All groups share one centre, and each spreads out both ways along 13 directions, with some noise.
In the rows, 128 means zero.
Some rows, each with its group after it:
[ 99 138 163 150 128 135 165 212 141 112 147 102 140 177 140 113 107 133
 137 101] -> S
[ 99  78 105 156 167 129 140 147 146 145 138 105 109 158 116 123 133 128
 175  91] -> Y
[123 118 142 157 135 160 133 181 129 116 143 146  48 178 160 154 150  83
 130 113] -> M
[120 193 118  99 149 113 145 150  79 110 179  80 189 156 140 117  89 134
 175  93] -> S
[ 84 116 145 128 127 129 130 152 129 120 115  79 146  78 123 125 152 142
  91 109] -> Y
[142 184 173 108 122  96 108 123  77 183 117 117 137 117 106 129 152 149
 118  67] -> Y
[110 121 158 128 153 138 152 160 133 121  95 122 144 142 120  84  94 170
 143 109] -> K
[158 125 110 126 204 177 141 104  83  87 163 128 126 162 137 143 119 168
 167 113] -> S
[211 143 162 117 182  87 127  91 155 126 113 140 118 147  95 113 128 133
 127 177] -> Z
[105  96 122  45 120 158 143 153 102 116 133  97 111 121 150 160 116 129
  95  89] -> G
[153 149 138 158 118 148  74 118 139 156 100 140 102 135 106 152 142 105
 159 105] -> G
[ 87  78 138 113 103 145 136 164 147 131  70  67 141 123 119 121 155 139
 126 102] -> Z
[ 92 122 123 109  97 121 127 161 136 117 169 114 116 137 169 160 141 148
 170  66] -> S
[162 163 115 101 143 145 114  94  69 103 139 119 156 141 157 157 135 163
 154 117] -> M
[ 92 118 106 137 180 144 129 115  79  86 126 171  78 157 122 109 107  95
 150  89] -> Z
[109 139 158  93 134 107 146 138 121 131 110 141 150  75 104  87 191 162
 169 100] -> M
[116  87 145 148 130 114 127 129 170 164 124 103 138 134  64 142 210 160
 162  81] -> Z
[119 145 133  92 131 164 169 127 121 128 135 131 179 173 109 155 173 148
 166 114] -> G
[ 71 114 137 104 120 134 164 187 174 125  98 100 111 150 234 142  92 144
 161  94] -> Z
[ 65 149 126  92  90  56 102 129 144 132 122 111 123 102 156 127 145 101
 184  58] -> Z
[140 159 125 120 141 156 127 150 110 180 159  56 120  81  93 136 115 151
 155  89] -> M
[177 117 112 128 134  92  90 135  79 176 208 131  87 140 126 153 134 134
 156  75] -> Y
[122  97 157 142 137 114 160  86 139 162  63 161 147 177 135 131 169 174
 124 130] -> Y
[104  92 125 103 110  92 101  75  94  55  75 185 100 158 146 119 102 102
  76 132] -> M
[140 159 125 101 149 127 119  94  55 114 103 120 141  86 118  97 174 120
 168 129] -> M
[128 101 148 120 128 147 149 182 159 175 128 127  95 122 125 119  91 159
 127  92] -> G
[103 119 122  56  90  63 131 141 150 105 142 133 173 134 164 128 161 138
 188 115] -> S
[126  63 111 118  80  87 105 133 120 121 119 143 150 145 127 108 131 118
 127 128] -> K
[161 173 159  86 169  81 111  75 123 107 170 121  99 132 121 180 134 143
  99 112] -> K
[135 114 146  70  93 136 117 174 108 137 114 172 104 123 178 116  71 166
 155  60] -> Y
[128 144  99 129 121 121 134 106  99  93 152 163  86  95 141  82  91  95
 137 170] -> Z
[131  88 112  70 192 107 157 138  99 124 127 138  96 142 197 115  92 115
 131 132] -> G
[209 132 179  95 166 146 114 102  83 110  78 129 138 135  95 113 112 149
  65 173] -> Z
[130 170 144 140  82 133 132 129 149 106 190 131  28 149 137 183 128 142
 157  91] -> K
[129 142 171 135 103 153  93 146 137 152 119 111 112 108 163 180 135 178
 121  63] -> S
[128 131 100  89 147 146 136 135 100 149 166 128 131 126 111 127 123 150
 213  64] -> M
[161 180 146 163 138 133 158 143 135 126 134  67 104 148 198 134 108 153
 144 158] -> Z
[102 113 144 130  82 176 144 215 161  60 131 102 113 120 152 117  98 141
 107 124] -> K
[148 102 105 123 104 185 134 166  87  88 208  89 125 143 141 144  87 171
 131 116] -> Y
[136 116 145  64 135 144 112 106  56 141  81 161 152 124 170 155 165 154
 128  77] -> K
[ 81 139 143 123 114 103 101 139 105 126 130 130  79  80  92 129 140  83
  75  87] -> Z
[165 157 121  76 127 132 113 125 120 154 145 152  96  55 102  96 117 125
 164 121] -> M
[121 106 115 126  64 113  99 168  88  85 195  84  96 104  98 114 139  98
 104 115] -> Y
[114 132 181 109 126  91 142 131 194 104 106 132 178 110 159 131 171 215
 169 107] -> S
[125 121 123 129 130  88 117  90 132  78 133 126 112 147 136 155 207 109
 178 136] -> K
[ 71 124 139  99 129  91 135 115 112 130  72 138 145 149 140  96 142 134
 191  69] -> S
[153 162 155 143 133  80 160 111 113 130 175 147 162 146 119 105 170 191
 168 131] -> G
[157 134 125  94 197 115 158  98 145 102 129  92 122 137 151 147 130 148
 170 145] -> G
[189 134 153 104 136 119 139  87 122  80 142 157 118 142 159 171 221 135
  92 204] -> M
[ 57 148 116  91 103 131 177 136  63 133 144 115 153 130 116  96 162 127
 136 100] -> G
[115 169 162 106 126 136 142 128 133  37 149 108 142 132 173 147 146 178
 161 113] -> K
[ 70 100 143 100 143 109 141 134 129 126  78 115 160 130 115 116 184 105
 124 101] -> Y
[106 175 151 157  49 154 115 174 185 145 131  98 159 115  85 155 167 114
 166 106] -> G
[124 120 117 149 179 127 144 155 161 116 149  73 108 134 106 121 136  80
 139 153] -> K
[105 126  98  85  80 115 152 111 116 142 135 104  93 122  78 101 145  98
 153 118] -> S
[147  82 115  83 112  60 101 130 123 164 149 157 175 182 126 137 118 137
 157  82] -> M
[125 137 130 102  87  87 130 144 123 118 157 109 129 108 132 112 150 110
 134 135] -> S
[155 136 135 146 150 109 122 117 118 203 129 150  61 113 105 108 128 119
 147  99] -> S
[146 120 148  66  96 139 126 109  88 155 112 168 118 105 134 140 173 147
  82 121] -> K
[ 64 129 150 102 125 162 137 155  94 111  80  90 136 124 173 130 122 163
 114  59] -> Z
[114 135 114 112 158 148 150 139 133 166  91  59 148  94 133 107 149 129
 212 116] -> M
[ 99 147 143 203 136  99 142 107 165 130 114 103 112 130 138 119 175 148
 165 135] -> Y
[116 154 153 144 135  79 108 130 113 145 100 141 119 161 135 121 178  94
 166  92] -> Y
[112  81 120  90 106 132 119 125 129 116  92 101 178  91 138 114 122 165
 152 106] -> K
[160  86 166 124 103 110 103 169 144 178 109 115 151 159  98 137 190 131
 130 105] -> Z
[168 134 136 182 122  95 125 136 114 114 130 169 118 143  96  53 167  97
 176 171] -> Z
[136 138 159 124  66 137 112 167 168 163 129 132 126 113 115 137 139 143
 126 104] -> G
[120 159 163 124 102  80 105 116  97 145 115 112 152 104 127  92  91 174
 124  82] -> K
[ 91 120 127 137 170  90 126 135 158 153 172  74 140 115 102 155 112 148
 111  75] -> S
[ 92 112 137  86  59 124 146 133 116  65 121 154 146 149 162 111 127 172
 161 100] -> K
[194  70 156 147 132  95 133 133 130 103 179 160 101 138 110 103 151 180
 132 145] -> Y
[ 98 119 141 110 113 169 133 124 174 156 105  63  98 111  42 164 161 125
 111  89] -> G
[114 141 184 143  89 105 126 191 144  76 131  93 121 109 162 108 149 153
 121 104] -> G
[159 103 152 144 144 159 153 149 140  74 141 163 153 165 123 118 145 167
 116 162] -> G
[ 81 117 129  89  94 181 155 173 126 120 100 107 112  85 145 113 130 141
 135 101] -> K
[127 201 170  99 101  99 116 141 111  70 104 143 126 112 168 101 134 128
 183 123] -> Y
[118  97 161  99  99  80 126 111 166 139  64 130 154 156 122 129 181 119
 127 130] -> S
[ 71 120 136  81 127  93 148 114 155  57  78 127 184  78 154  84 155 177
 189 122] -> S
[ 96  98 141 110 118  96 138 108 150 109 143 113 153 175 145 183 160 182
 121  91] -> M
[ 99 161 149 126 125 142 127 156 136  81 194 117 124  88  95 143 144 144
 125  93] -> Z
[165 135 145 108 187  62 102 123 120 165 142 173 108 107 147 137 173 121
 176  97] -> Y
[115  57 116 119 147 148 130 123 124 150 101 149 146 146  76 112 159 147
 184  77] -> Z
[169 110 172 139  94 119  79 174 114 101 157 118  79 138 160 164 123 137
  86  95] -> G
[120  73 120 144 171 129 102  82 137  50 119  87 129 125 103 149 140 136
 107 141] -> K
[133 137 129 165 173 158 120  90 116  85 109  71 136 148 104 149 143 129
 137 146] -> S
[122 112 161 106 108 121  93 113 129  65 109  74 115  83 127 142 133 185
 109  92] -> G
[116 106 161  99 114  69 145 110 186  71 128 130 182 149 133 131 145 193
 135 133] -> M
[110 160 166 176 148 155 144 151 131 158 111  95 128 139 138 134 136 165
 132  89] -> Y
[150 122 202  95 113 130 156 147 168 121 160 172 113 143 148 177 166 209
  73 108] -> M
[179 126 185 133 143 115 133 120 138 160 114 140 115 144 122 152 141 158
  62 137] -> M

New rows. What belongs after each?
[ 91  62 118 114 140 117 140 121 166 141  85 128 117 124 102 111 142 131
 166 108] -> Z
[133 108 131  51 119 123 141  85 115 126 158 146 146 124 138 172 161 197
 130  87] -> M
[160 169 146 167 136 102 151 140 169 154 182 114  89 129 146 143 142 147
 153 148] -> Z
[ 95 174 135 145 120 135 142 162 141  62 164 129  99  90 115  99 147 124
 195 111] -> M
[136 115 176 110 188 142 163 134 154 116  67 158 142 163 109 112 157 149
  98 142] -> Y
[125 122 172 126  93  98 117 135 168 166  64  69 185 102 107 100 183 181
 197 100] -> Z
[139  91 154  88 137 105 141 130 138 145 126 169 119 142 125 136 173 154
 117 109] -> M
[130 151 180 169 146 101 146 126 178  89 102 135 119 165 151 116 162 156
 161 147] -> M
[153 124 141 119 142 137 116 144 100  82  97 123 142 158 141 107 110 114
 166 129] -> Z
[117 132 146 107  91 129 125 137  87 193  82 127  75 119 104 112 117 115
 102  75] -> S
[ 48 109 113 130 148 113 150 117 125  72 107 117  85 152 171 125 149  99
 136 120] -> Z
[101 147 134 112 123 116 103 157 130 114 174  63 145  78 145 169 106 145
  85  86] -> S
[130  92 106 128 136 182 148 124  78 113 126 127 108 134 104 124 171 102
 109 145] -> K
[ 93 119 148 120 183 132 140 220 140 106 150  78 160  98 122 115 154 122
 144  83] -> Y
[131 111 109 125 124 170 125 136 103  98 170  99 146 129  97 152 156 143
 151 109] -> Z
[ 94 103 139 117 101  65 113 100 134 169  70  90 145 151 156 143 132 144
 112  94] -> M
[ 91 153  74 134  93 151  98 108  82 113 133 141 155  99 134 122 123 110
 178 103] -> G
[115 129 112 158  83 122  89 131 106 110 113 185 147  71 144  81 117 108
 109 154] -> G
[120 104 106 139 118 133 122 113  94 154  83 103  89 131 146  97 118 101
 152 140] -> Z
[147 122 154  79 149 119 121 190 118 143 133 150 125 146 136 133 133 120
 144  84] -> Y
[129 130 146 153  61 125 112 117 102 177 122 118  72 143 121 118 101 158
 131  80] -> Y
[122  94 160 145 124  95  92 140 107 149  79 147 136 156 145 105  93 150
 132  67] -> K
[ 96 131 120 162 127 168 162 153 130 129 156  51 122 153 176 170 164 154
 149 101] -> Z
[101 168 119 118 124 138 128 166  61 140 125  99 147 122 154 100 132  95
 166  99] -> K
[ 76  48 134  79 158 164 183 138 111  75 120  97  97 193 100 145 155 147
 118  87] -> G
[103 175 146  98 118 154 139 155 127 130 147 110  91 118 155 148 106 142
 150  71] -> K
[151 191 141 164 172 144 139 141  82 160 142  88 129 191  89 115 103 112
 144 113] -> S
[111 106 124 121 113 102 109 106 125 185 118  63 119  99  95 152 108 135
  79  89] -> M
[176  88 154 195  87 112  83 167 180 128 190 159 107 177 116 148 138 168
 169 104] -> G
[125  84 107  57 112 118 107  89 130 114 120 122 159 134 142 181 153 143
 117 110] -> S
[135 169 110 105 129 161 125 135  72  91 172 118 130 126 153 151 145 136
 203  96] -> M
[124 140 162  76 152 170 162 163 178 150  77  83 117 123 124 156 137 116
  91 136] -> G
[119 167 121 150  97 145 113 188 160 179 124 129 123 115 162 123  95  85
 180 115] -> G
[114 121 140 109  85 134 163 150 122  98 120 127 162 112 115  75 103 170
 129 131] -> K
[168 149 122 152 148 150 136 152 123  91 155  82 145 188 175 158 157 121
 177 160] -> M
[134 106 134  88  93  81 114  90 149 116 101 136 116 144 190 173 159 113
 110 151] -> M
[ 93 159 117 103 115  80 104 165 125 141 132  82 136 105 156 119 115  82
 177  79] -> K
[116 189 134 141 135 156 160 157 129 145 125 133 165 144 143 112 139 155
 203 112] -> G
[144 133 131 178 156 105 113 137 147 110 117 137 117 171 105  74  74 105
 190 134] -> M
[182 136 176 173  80 116  74 190 152 107 163 140 101 103 167 131 109 151
 107 128] -> G
[154  74 138 104  79  80 106 124 144  97 177 109 104  84 111 150 139 160
  80 130] -> G
[113 192 157 194 183 148 132 138  99  66 135  72  94 175 149 140 133 125
 133 118] -> Z
[147 161 140  99 102  89 105 108 122 111 123 159 124 130 174 124 136 134
 185 121] -> M
[100 130 150 139  80 100 111 160 135 131 146 147 160  93  83 100 204 144
 172  86] -> Z
[ 62 133 120 122 125 101 124 157 122 148 112 132  96  73  96  68 168  98
 214  63] -> M
[115 157 125 135 142 202 142 175 113 115 119  71  95  74 135 111 144 106
 155 129] -> M
[121 102 162 142 133  98 148 210 180 180 128 164  97 152 109  96 160 127
 170  81] -> M
[172 102 163 137 173 181 149 173 143  95 114 129 115 169 114 132 113 133
  96 147] -> Z
[128 156 160  82 129 153 154 139 129  94 122 136 131  95 161 112  92 183
  97 131] -> Z
[102 159 130 123 117 119 138 105 122  53 172 113  75 149 111 136  74 148
 121 110] -> K
[167 115 159 124 135 119 120  98 115 136 124 151  92 128 106 149 139 142
  41 144] -> M
[ 99 185 187  93 106  79 115 143 145 106 103 109 167  93 158 111 102 192
 138  78] -> K
[130 180 220  86 165 102 150 121 117 107  70  90 135 128 150 129 164 203
 135  84] -> G
[142 105 167 106 141  53 138 137  84 164 179  77  40 147 140 141 143 177
 113  45] -> G
[100 120 180 104 129  70 137 153 129 134 141 156 149 117 154 133 153 181
  94  73] -> S
[ 95 186 135 119 114 136 151 145 113  79 165  85 112 106 128 107 109 121
 126 126] -> K
[125  77 123 108  90 128 102 113 134 125 129 172 135 110 106 125 133 152
 113 115] -> G
[107 156 153 128  94  68  73 116 107 105 113 122 154 130 174 141 145 142
 169  77] -> K
[145 126 116 124 175 132 122 100  73 135 129 157 101 116  76  94 130 114
 141 115] -> M
[118  93 141 119  77 131  86 135  96 124 123 158 118 124 123 138 142 131
  96  85] -> G
[134 143 146 140 146 132 140 131  99 130 153  71  73 117 102 140 127 136
  90 108] -> G
[ 82 160 120 139 146 155 154 117  90 120 196 126 101 105 135 169 157 166
 118  83] -> Z
[188 141 140 144  71 126 146 160 169 196 180 117 115 119  96 110 124 156
 139 149] -> K
[144 203 142 129 174 117 153 129 137 175 117 110 141 100 152 100 111 146
 185 128] -> G
[118 133 185 122 117 121 127 161 121 131 137 166 115 124 116 116 132 168
  94  73] -> M
[129 147 188  97 176  70 118  83 152  79  99 137 137 128 151 163 177 174
 123 110] -> K
[108 102 115 150 148 111 135 130 153 150 182 105  77 111  45 124 149 117
 154  91] -> M
[162  94 110 107 128 106  93 126 142 154 141  98 153 103 117 147 147 112
 118 140] -> K
[185 113 181  89 155 106 126 175 148 155 158 129 129  99  86 135 159 143
  82 128] -> Y
[109 146 184 120  92  88 129 109 158  93 104 108 140 147 199 168 185 164
  85 147] -> M
[126 118 140 132 138  89 118  99 126 174  71 141 122 176 156 130 131 138
 167 101] -> M
[ 95 129 161 127 130 141 120 165 128 124  94  85 138 146 140 137 132 149
 147  65] -> Z
[106  98 146  73 111 140 142 117 136 143  89 129 111  89 148 141 154 158
  94 104] -> M
[127 101 115 156 119 117 113 148 116  79 159 136 113 138 142 121 139  95
 140 147] -> G
[134 140 118 110 120 123 122 131 126 139 134 138 138 146 141 148 153 105
 159 121] -> G
[143 118 137 104 131 100 130 118 174 127 134 162 114 148 127 123  88 160
 173 119] -> M
[149 158 143 121 132 130 130 165 147  71 131 127 172 124 138  72  75 141
 195 143] -> M
[151 162 130 105 212 139 149  75  97 155 110 111 123 160 122 148 142 154
 175 103] -> G
[ 71  97 111  47 131 123 178  99 110 125 110 107 124  64 101 102 124 142
  88 114] -> G
[101 189 162  88 178  92 141 143 117  82 133 118 138 142 151 125 130 107
 132 113] -> K
[ 88 156 159 131  79 168 174 196 109 103 139 121 109 188 144 114 141 149
 186  74] -> S
[133 103 157 133 159 114 141 131 174 110  88 117 139  97  97 110 144 135
  79 168] -> S
[184 152 145 122 130 137 128 103  58 142 165 185 152 135 123 126 176 185
 126 124] -> Z
[104 143 152 137 203 144 157  74 151 116  80  71 102 150  72 137 166 172
 192  88] -> G
[134 146 132  78  99  96 155 134  95 128 142 134 154 192 123 108 143 113
 190 124] -> S
[110 100 132 142 110  66 123  84 169 180  93  88 124 153 127 152 137 136
 119  93] -> M
[ 98 134 120 143 113 107 121 151 160 193 105  90  52 113 149 121  71 103
 166  87] -> Z
[140 145 121 111 136 159 139 125  73  74 167 115 134 154 184 167 138 149
 111 133] -> Z
[ 86 156 131 176 135 150 119 163  67  66 144 125  84 147 152 118 142  80
 127 110] -> Z
[144 142 136  91  94 165 120 155  91  80 143 171 208 150 169 142 138 159
 148 120] -> G
[117 105 168 113 167 139 129 136 115 135  83 146 147 128 145 134 128 186
  85  91] -> S
[143 168 153 126 138 150 139 144 190 147 110  92 133 138 108 156 158 132
 159 129] -> G
[140 145 138 109 158 153 159 122 141 126 127 146  86 101 149 138 206 141
 190 121] -> M
[125 108 162 100 123 145 132 160 122 129  62 156 136 161 166 123 128 145
 131  93] -> S
[114 136 130 162  93 115 141 148 187 122 160 105  31 123 109 135 155  94
 146 135] -> K
